The same things were measured in two ways. Each way mixes the same 12 hidden numbers, adds some noise and spreads widely along 6 directions of its own, which tell nothing about the thing.
Some things both ways: the first way, then the second way.
[ 19   4   3   0  12   5   1 -12  -7  11  -6   8  11  -8  -4  -4  -5   9
 -18  -1   5  -7   2   5   0   1  -3  -3  -3]
[  9  19  25  13   0 -16 -14  -7  16 -12   5  -5   8   0   3  11   8  12
   4   2 -13]

[ 16  -5  -9  -4  -6   0   0   3  -2  -7  -1   2  -3   4   0  -1  -5  -5
   1   0  -6  -4  -8 -10 -12   3 -15 -10 -17]
[ -7 -13  -8  -6  11  14   1  -8   1  -2  -2  -8   3   7   3   5   0  -6
   9 -20 -17]

[-12  -5  -3  -7 -14  -4  -4 -10 -15 -16  10  -6   3   6  -2 -12  -5  11
   7  -6   3  -1   6   0  10  -3 -20 -21   4]
[ 13 -21 -27   1 -10  19   2  -6 -15  -2  -7   6 -12   9  -5  11   4   9
   1  -2 -17]

[ -1  -5   9  -3   3  -3 -10   3   6   6  -2 -11  -2   2   4   5   9  -1
 -11  -4   3  -3   4   1  -2   6   5   8 -10]
[  4  -9  22  22   5 -16  -3  -7  -4  -5  -7 -21  16  11   7   9 -13   6
  10   7   2]

[ 16 -14   4   3  10   5   4   8   8   7  -9   8  -2   6  12  20   6 -14
  -2   3   0 -13   2 -17 -12  -1   3   3 -19]
[ 15  17   9 -14  -4  -6  -4  -2  10   0   8   5  -4  -3  -1   0   8   4
  -6  -2   5]

[-10  -9   6   1  -4  -5   1   1  -1  -2  13  -1   5   0  -4  -3  -1  -3
  13  -6   5   4   7   0  -5   0  -5   1   4]
[  4 -14  15  29  11  -4   3 -11   6   0   1 -11   1  12  28   2  -3  -4
   1  13  21]

[ 10   5  -1   3  -8   6  -4  -1   6 -16 -10  -6   0   9   5  11   6  -6
   3   6  -3  -9   6 -23  -8  -6  -7  -3 -20]
[  5  16  17  22  11 -12 -10  -7   0 -11  -1   3   4  13   6  -1  24  18
 -17  -5 -20]

[ -2  -4   4  13 -17 -12   0 -17  -4 -25   4  -8   9  -4 -15   1  10  17
 -15  -7   1   4  13   5  10 -12 -13  16   8]
[ -8   4   3 -16 -16   4  13   6  -3  10  -9   6  -2 -19  -3  -5   0   1
  10  -9   4]

[ -7   0  -1  11   4   9   0   7   7   5   0   7 -10   8   6  -4   1  -7
  10   9   3   5   4   3   4  -5   2  -5  -4]
[ 15  -2 -11  -2   2  -4 -16  10  -6 -13  18  -2  -5   4   1  -9  10  23
 -12 -10 -15]

[  2  -6   6   2  -8   2   2  -9   4  -7   5  -1   5   1  -6   0   5   2
   4  -6  11   0  11 -12  -5  -4 -11  -6   3]
[-10   5  10   1  -7   6  17  -5   3   6  -3   1  -2  -4   8   5  13  -7
   5   7  12]

[-9  5 12 11  8 13 -3  0  0 22  5  8  3 -6 -7 -8 -7 11 11 11 10  6 10  7
 -4 -4 -9 -3  7]
[ 24 -16  -2   5 -21  17  -2 -15   3  -2   6  -1  -8  -2  10   0   5  -1
  11  21  17]

[  2  -2  10   9   2   8  -1  -2   7  -6  -3   3  10   0  -4  20  -4   8
  -2   7  -2  -6   9  -7  -4 -11   0  22   4]
[ 30   2  -5   1 -13   7 -10  -6  10  -7  10   7  -8  13  -7  -3  -4  -2
  -6  15  10]

[  3  22  -6  15  -5  -9   3  -1  -3 -11  -7  -7   3  -5  -1  -3  15  -3
  -4   9  -3  11  -6   2  11  -9  11  10 -12]
[  1  -6   8  17   9  -9   1  -9  11   9  -3 -10   7   9  14  -2  -8   4
   4  -8   3]

[ -7  14   8   8   3   6  -7  16  18   9  -5  -8  -8   4   6   2  16 -10
  16  16   7  10   7  -8  -4   1  16  12  -9]
[-30  -3 -12 -15   3  -5   2   6 -16   7   3   2   6 -10 -16  -6   0  -6
   0   2   7]

[-9 -5  6  1 -6 -2 -1  1 -8 -2  2 -1 -3 -1 -2 -7 -1  1  9  5  2  2 -3  9
 10  0 -6 -6  0]
[  0  -3 -26 -13   0   3  -9  14 -20   3  -5  12 -13  -8 -13   0   9  13
  -9  -9 -23]

[  5   6   7  -3   9   1  -1  10   2  31  -2  14  -3  -9   6   3  -2  -5
   8  22   5  -1 -17   0  -8   8  -6 -13 -13]
[ -9  -9   5   0  18  -1 -10 -10  -3   0  -5  -3   7  -3   7   5  -5 -13
   3   0  -5]

[  7  -6   0  -9  -2  -1   6   0  -6   5   1   7   5  -7   2   1  -9  -8
  12   2   6  -6 -21  -5  -2   1  -6  -2  -4]
[ -8   6   5   0  20  -5   0  -5   1   8  -1  -8  -3   2   4  10   2 -16
  -3   5   9]

[  4  -6  -2  -5   1  -8   3   7  -6 -21  -2 -12   3   9   9   3   5  -6
   3  -8 -11  -5   7  -2   4   2  12  10  -8]
[  9  -1   7   2   5 -10 -13   4   2  -1  -6  -3   4   3   1  -5  -8   4
   3  -3  -5]

[  1  -7  13  -5 -12   3  -5   1   3  10   2  -2  -5  -5  -7   2   0  17
  -6  12   5  -1   1  -5  -8   1 -19  -3   0]
[ 22 -20 -29 -18  -1  16  -5  -8 -10   1  -2  -3   0   5  -7   3   4   2
   1  -3 -10]

[ 14  -4   6  22  -2  -6  -1   1   7 -23 -10  -7   2   2 -16   3  10  -9
  -2   6 -11   2  21  13  -2  -1   5  35 -14]
[-20 -16   8   5  -2   5   9  -4  -2   7  -4  -3  -1  -2  11   6  -4  -9
  18  -2  -3]

[ -7 -12  16   7   9   4   1  22  24  21   3   1 -17   6  11  10  20 -16
   1  -1   7   6   4  -7 -10   7  18  -5  -5]
[ 16 -20   0  -4  -2   8  10   3   5   7  -5 -15   3  13   7  -3 -27  -9
  16  -5   8]

[  8  11 -12   4   7  12  -4  -6  -5   1  -1   6   2   0  -4  -9 -18  16
 -13   2  -7   2  -3   9   2  -5  -6   0   1]
[ 29   4   9  16 -21  19   4 -17  14 -14  15  -7   3  -6   4   3  13   3
  -3   9   8]

[ 11  11  -3  -6  -3  -7  -3   2  -6  -6  -5  -6   7  -5   2   7   1   8
  -8  10  -8  -2  -9  -5  -2   0  -1   8 -12]
[ 35  14  12  23  12  -7 -19 -17  15  -4  -8   1   8  -5   3  10   9   6
 -17  -1 -14]

[  8  12   0   1   7   3  -8  -3 -12  11  -7   1   5 -16  -6  -9 -18   4
  -5   8  -5  -2 -26  19   7   5  -7   4  -9]
[ 8 10  5  5 -2 -6 -7  1 -4 -9  5 -5  3 -7  7 -6 17 15 -9 14 15]

[  0   6   8  13  11  22  -4  16  16  29  -4   4 -12   2   4   4   3  -5
  -1  15   7   8   2  -9 -10  -4   9   0 -11]
[ -3   1   2  -2 -17  19  11 -13   0  14  -3   2  -1 -17 -16   3   5 -16
   7   3  -6]

[ 0  0  1  7 -5  0 -5  1  5 -4  0 -1 -3  0 -2  4  4 -6 -3  0  1  3 -6 -1
  2  1 -4 -6 -8]
[ -2 -22 -13   9   5   6   8   4  -4  -4   3 -11  -1  26  10   0 -15   6
   7  -9  -1]

[  3 -21  12  -5  -9   7   4   6   7 -14   1  -4  -6   7 -10   2  -3  -8
   5   1   1  -5  11  -1  -4  -1   8  15   4]
[ -5  -9 -18  -9  13   6  -7   0  -7   0   8  -8  -4  22  -5  -4   4  -6
   1   2 -10]

[ -1   1   0   8 -13  -1  -6  -2  13  -9   5  -5   0   4  -3   4  14   5
   6   0   7   9   8 -16  -7  -4 -15   2   0]
[ 15  -9  -6   9  12 -12  -7  10   3 -13  17 -18   8  10  20 -10   4  24
  -9 -12   4]

[  3 -13  15  -1   6  12   7   8   0   9  -1   6  -4  -2  -5  -1 -12   0
   6   8  -1  -6   5  10  -3   1   6  10   4]
[  7  -3   3   7   1   5   1  -9  -2   8   4   0  -6   4   1   6   9 -15
  -5  20   4]

[  3  10   1   7  -3   4   1  -6   1  -5   1  -1  10  -5  -2   3  -1  14
   3   3   1   1   4 -10  -6  -8 -10   5   3]
[ -7   7 -13 -21 -11   2   2   6  -1   3   1  16  -3  -8 -17  -7   2  -2
  -3  -6   3]

Other things, the second way, with their names:
(379): [  1   4   7   7  -6   5   3   4 -10 -13  -1   9  -3 -10   5   5   9   3
  -9   8   5]
(405): [ 12   7   5  12 -19  -1  13 -10   1   3   0  -2  -9  -4  -1  26   9   6
   2  20  14]
(196): [ 18 -23 -18 -12 -10  17  -4   1 -13  -3 -18   3  -3   7  -8   5 -14  -4
  14   6 -10]
(393): [ 15   2   4  -8  -9   8  -9  -6  -5  -5  -2   0   3 -19  -2  -4   8  -2
   2  13   9]
(154): [  7  23   7   2  -1   0   8  -9   9  18  -3   5   4 -20  -7  -6  22 -13
 -17   8  14]
(472): [ 11   1  -2 -11  -8   5  -1  -2  13  -1  18  -6   7   0  -5 -13  -2   0
   0 -11   4]
(9): [ -3  -4   6 -10 -12  10   2  -1  12  -3   2   0  -9   3  14  -2  -7   3
  22  -9   3]
(282): [-21  23   0 -15   0   3   1   4   4  15 -10  19  -1 -20 -18  -6   9 -12
  -5 -11 -16]
(62): [-11  15  -1 -24  -6  -4   1  -1   0  10 -11  19   1  -6 -10 -15  12  -1
   1  -2   7]
(377): [ 20  -1 -13  -9  -3   9 -14  -5  12  -3  12   4  -8  -2   6  -4   4   3
  -2   0   5]
(168): [-10 -14 -22 -19  -3  19  -7  -3  -7 -16   1  -3  -1   3 -14   6 -16  -8
  16  -7  -2]
(424): [  5  11   0 -27  -2  -3 -20   1  -1  -6   2  11  -3  -3 -11 -10   6  -1
   3   1  -4]
(219): [ 13  13  -2   7  -3   4  17  -1   4   2  -3  10   0  -5   6   4  16  -1
 -22   7  23]
(122): [ 16   0 -14  -1   3   2 -14 -11  15  -7  -4  -9  -4  15 -12  15 -23  -1
  11  -5   3]
(338): [ -4   0  -5  16   2   5  -3  10  -3   1   2  -3 -10  12  -9   7  -8  -5
  -1   8 -17]
(269): [ -6   1   4   1   4   1   6  -9  -3   0  -9   4   3  11   0   4   3 -11
   0  11  15]
(356): [  7   6  13   8 -25   6   7  -9   3  10 -10  11  -7 -14 -14  12  -5 -10
   7  13   0]
(471): [ 29 -11  -4  -2 -12   7   1  -6   4   9  -8   6  -5 -10  -1   2  -5   1
   2  -9  -5]
(468): [  9  -1  10   1  -6   6   6  -2  11   3  14 -11  -2  -3  10  -1  -2  -5
   5   2  11]
(303): [ 12 -11 -16 -13   0  25  -5  -7   9  -3   0   0  -4   7  -2  -3  -2 -13
  10  -6  -9]
(426): [  8   2  10  -7   6  -2 -15   5   6  -6   6  -4   8  -5   2  -8  -2  -5
   2  -2 -10]
(467): [ 13   4   3  13   9 -15  -7   8   6  -3   3   6   0  -2   6   3  -9   9
 -17  -6   1]
(179): [-18  16  25  -3  -8  -6  -9   6  -1 -11   7   5   5 -14   0 -20  10   5
   4  -1   2]
(391): [-22  10 -23 -16  12  -4   9   0  -5  20   8   3  -5  -8 -12   0  14  -6
 -15  -7  10]
(182): [-14   9   3  -3   7 -15  -5  11  -8  -3  13   6   5 -16  -8   1   4  -4
 -18   8   5]
(67): [-22  -4 -16   3   1  -2   5  14 -11   1 -10  14 -11  20 -13   6 -11   6
  -2 -12 -20]
(399): [ -2 -14 -28  -7   1   1  -3   2 -12   1   7  -1  -1  -3 -16  10  -8   3
  -6  -5  -6]
(363): [ -3   3   4  -3 -16  12   9  -2  -2   4  -7   3  -6  -4 -17  10 -10 -15
  11   8  -1]
(334): [ -5  -5   6   8  16  -1  -4   3   1   8 -23   0  -7   0  16   7  -2   1
  10 -16 -24]
(310): [ -4  20  -7   0  16 -21 -21  13  -4 -15  18   1  -2  -6   1  -8  18  28
 -25 -11  -3]
(17): [ 14  -8   0  11   8  14  -8 -15  11  -9  -1   5  -3  14  11   5   1  -6
  -2  -4 -12]
(160): [-21   0  -7 -13   5   4  -7  10 -16  -3  -6  -2  -2  -7  -7  -5   6   1
   8  -5 -13]
(483): [-12  17  22  18  -5  -2   9  -4   2  -1 -13  -1   5  -6  -1   5   3   0
   3   4   6]
(311): [-16 -12  -4  -1  18  -3 -12  -1  -4   6   6 -11   2  -7  -2   1 -13 -10
   5 -10  -8]
(112): [  5   0 -25 -28  -7  17  -4  11   1   2   4  12  -7  -7 -20  -3 -14 -10
  -2 -10 -11]
(353): [  0   8  -2   5  15 -19  -3   2  -3  -3  13   2  -7  13   8   8   9   5
 -20  12  17]
(8): [-16  -4  15  11   5   6   7  -3  -7   4 -14   1   4  -4   3   0  -3 -12
   5  -1  -7]
(349): [  2 -14  -6   8  -5  11  13  -8  -2   3  -1  -1   0  12   5   0  -5  -8
   1  10  15]
(331): [ -4  -1 -22  -8  10 -13  -2   0  -3   9  13  -1   0   4 -10  -2   1   6
 -15 -11   6]
(89): [ -3   9  26  22  -5 -12   3  -3  13  -6  24 -16  11   0  12  -4   8   7
  -1  11  13]

Some of these things the first way, each followed by its name:
[  1   9  -2   6  -7  -3 -11  -8   3 -16  -1 -12   9  -1  -4   9   4  -5
  -7  -7   2   1  -6  -9   3  -5  -2  11  -9] : (483)
[  8  15 -11   2   1  -3 -10 -13 -10  -1  -1   8  12 -13 -10  -5 -21   6
  -5   8  -5  -1 -26  18   5   1 -15   7  -4] : (168)
[ 8  3  4  5  7  2 -7 -7 -2  2 -7 -4  9 -1  1 -1  4 -5  2 -5  7 -3  5  0
  3  3  0  7 -9] : (405)
[  0  -4  -2  10  -2  -1   3 -13  -4  -4   6  11  10   3   0   4   7  -6
   1  -7  14   0   5 -11   7  -9 -11 -20  -2] : (9)
[  6   6  -8  -2  -1  -2   5   3  -4 -13  -1   5   2   5   5  -1  -3  -7
  10   8  -8  -4  -1  -5  -2  -1  -1 -10 -10] : (17)
[  7   3  -3  -3  -1   4  -4  -1 -10  -3  -5  -1   1  -5  -2  -8 -14  -6
   6   3  -4  -5 -17   7   6   5  -7  -4 -10] : (160)
[-18  26  -3  15   0  11   4 -20  -2  10  11  14   8 -10  -6 -20  -8  22
   7   5  18  11   1   7  12 -20 -12 -16  24] : (179)
[ -5   9   6   3  -3   6  -4  -3   1  11   4   4   3  -8  -3   1  -5  13
   1   8   6   3  -7  -5  -3  -4 -14 -12   4] : (349)
[-10   4  14  -3  -4   0  -6  -1   3   5   1  -4   0  -5   0  -2   5  11
   5   8   6   0   1   4   4   5  -7  -8   6] : (196)
[  7  12  -5   9   7   3   0   2   1 -21 -13  -8   3   5   6   0   1  -9
   3   1 -10  -3   2   8  12  -4  19  22  -7] : (363)
[-17   5   3  -1   2  11   5  -7  -7   5   9   8   2  -2  -1 -17  -9   5
   8  -2  15   7  -6  13  25  -6  11 -16  26] : (338)
[  9  -2   6   8   2 -10   5  10  -1   0  -5   0  -5  -5   0  -4  10 -23
  12   3  -2   1  -8   4  -2  11   3  -7 -21] : (334)
[  1 -10   0  -1  -5  -6   2   5  -7  -7   5  -6   0  -1  -6   1  -2   1
  -7  -3  -5   4  -2   5   0  -4   5  19  -3] : (331)
[ -7   4  11  10   1   1  10  -5   8  -1   0   7   1  -4  -6  -5   6   0
   7  10   9   1  12  11   5 -11  11  16  12] : (424)
[  1   2   8  -1   0  15   3   0   6  24   9  14   0 -10  -7  -3 -10  11
   5   9  12   4  -7  -9 -12   0 -15 -21  10] : (303)
[-12   8   1  -5  -2   1  -5   1   1   2   4  -3   0   2   6  -6   2   6
  11   8   6   4   1   2   6  -2   1  -1   5] : (393)
[ -1   2  -1   2  -9  -3   6   4  -2  -1   4  -3  -3  -6 -10  -8   0  -7
   5   4   6  10 -11   4   3  -5   8  13   0] : (391)
[  7   2  12   0  -2  12   2   8   7  19   3  -2  -1 -12  -9   4  -7  16
  -5   8   2   5  -6 -10 -19  -2  -5  10   4] : (154)
[  0  -4   2   6  -1  -2   2   2  -3   0   5  -2   2  -1   2   2   2  16
  -1  -1  -6   2   9  -4  -8  -4 -13   1  -2] : (471)
[ -5 -19   8   3   8 -11   0  17  10   1   8   0  -2   9   7  15  12 -17
   5  -6  -4   2   9   1  -9   7  14  11  -8] : (467)
